There are 3 ways to turn a row about zero (a turn may also mirror it). The second row of each pair is the first, turned, with some noise. The first 21 pairs use one turn. New pairs use 2 turns, one after the other, and a turn may come again.
In the rows, 128 means zero.
Some pairs, each with its turns in order after it:
[167 145 106  72 135 124]
[122 180 174 119 109 101]  A

[125 124 192 137 172 129]
[ 84 155 163 170 161 130]  H

[161 207 139 134 103 121]
[163  91 178  96 171 134]  H

[ 99 108 108 102 143 136]
[116 157 110 118 103 147]  A

[137 153 137 120 172 172]
[159 154 159 169 142 133]  H

[119 145 111 154 136  92]
[156 153 113 144 146 100]  F

[118 102 115 104 123  90]
[ 92 150 138 119 137 162]  A

[ 98 110 115 152 137 166]
[143 124  74 124 125 138]  A

[180 159 130 137 123  99]
[148 166 103 159 103 152]  F

[154  67 133 125  51  81]
[101 126  37  88  81 113]  F

[117 133 145 115 124 114]
[142 124 120 106 141 140]  F

[128  83 147  74 106  97]
[ 85 143 156  79 128 161]  A

[106 119  83 178 102 112]
[110 134  87 159 185 130]  A

[206  68 126  87 113  75]
[119 172 207  69 179 153]  A

[123 101 112 112 170 149]
[133 157 123 164 100 121]  H

[141 137 177  97 123  92]
[ 95 113 155 122 153  83]  H

[145 168 151 111 119 104]
[130 110 166 103 154 103]  H

[122 101 142 102 123  90]
[125 111  84 114 150 138]  F

[ 97 139 107 171  91 109]
[158 147 120 111 116  67]  F

[ 81 150 111 111 130 137]
[159  94 148 126 147 112]  F

[160 118  62 111 119 113]
[159 103 125 115  65 111]  H

New pairs, each followed by its turns in order:
[131 134 122 124 118 141]
[121 126 131 112 123 115]  A H

[107 122 158 106 125 109]
[113 115 102  97 111 132]  A A

[124 131 177 148  54  90]
[122 130 102 105 100 217]  A A

[150 111 141 124 140 195]
[177 111 108 150 173 119]  H A

[169 160 148 190 104 203]
[ 77  47 150 116 106  74]  F A

[109 115 148 108 133 198]
[ 82 167 145 101 147 101]  A A

[105  76 152 139 140 112]
[158 151 102  92  98 113]  A A

[126 146 108 100 187 110]
[136  78 121 135 139  78]  A A

[189  45 158  96 164 117]
[ 60 118  79  73 137 191]  H H

[152 112 117 120 145 108]
[138 144 120 120 113 164]  F H

[108 107 158 188  97 150]
[127 138 104 163  62 116]  A H

[134 118 147 116 133 129]
[129 133 113 121 107 121]  F A

[ 78  52 166 151 143 110]
[180 141  73 194 116 124]  A H

[115 117 155 110 153 111]
[113 116 147  97 100 136]  A F

[105 133 129 121 156 111]
[112 144 134 152 150 141]  F F

[141 132 122 121  84 104]
[135 121 129 114 178 127]  A F

[149  97  93 128 145 150]
[154 133 142 169 114 157]  A F

[146 102 121 135  46  78]
[170  91  99  69  82 100]  F H

[110 201 154 120 169 124]
[150 162 148 125 160 200]  H F

[163 123 125 108 135 119]
[ 91 107 124 123 133 134]  H H

[ 83 111 150 145 159  79]
[168 116  67  96 121 112]  A A

[110  84 124 119 120 143]
[121 166 122 121 102 110]  A A

[101 134 113 151 140 100]
[121 131 165 115 104 132]  F H

[140 186  83  97 104  88]
[ 95 162 103 172  72 112]  F F

[108 121 152 125 134 176]
[130 157 156 166 140 111]  H F

[123 144 182 124 141 154]
[124 112 162 108 129 174]  F F

[ 97 153  80  89 121  65]
[132 176 108  86 184 178]  A H

[100 174 197 119 129 118]
[100  98 101  75 161 158]  A A

[111 146 124 170 132 132]
[158 157 110 129 133 154]  F F

[129  96 146 135  81 130]
[124 168 116 146 104  92]  A H

[148 154 150 122 106 127]
[130 132 129 106 128  87]  F A

[117 100 166  55 132 111]
[ 88 106 112  79  77 101]  A A

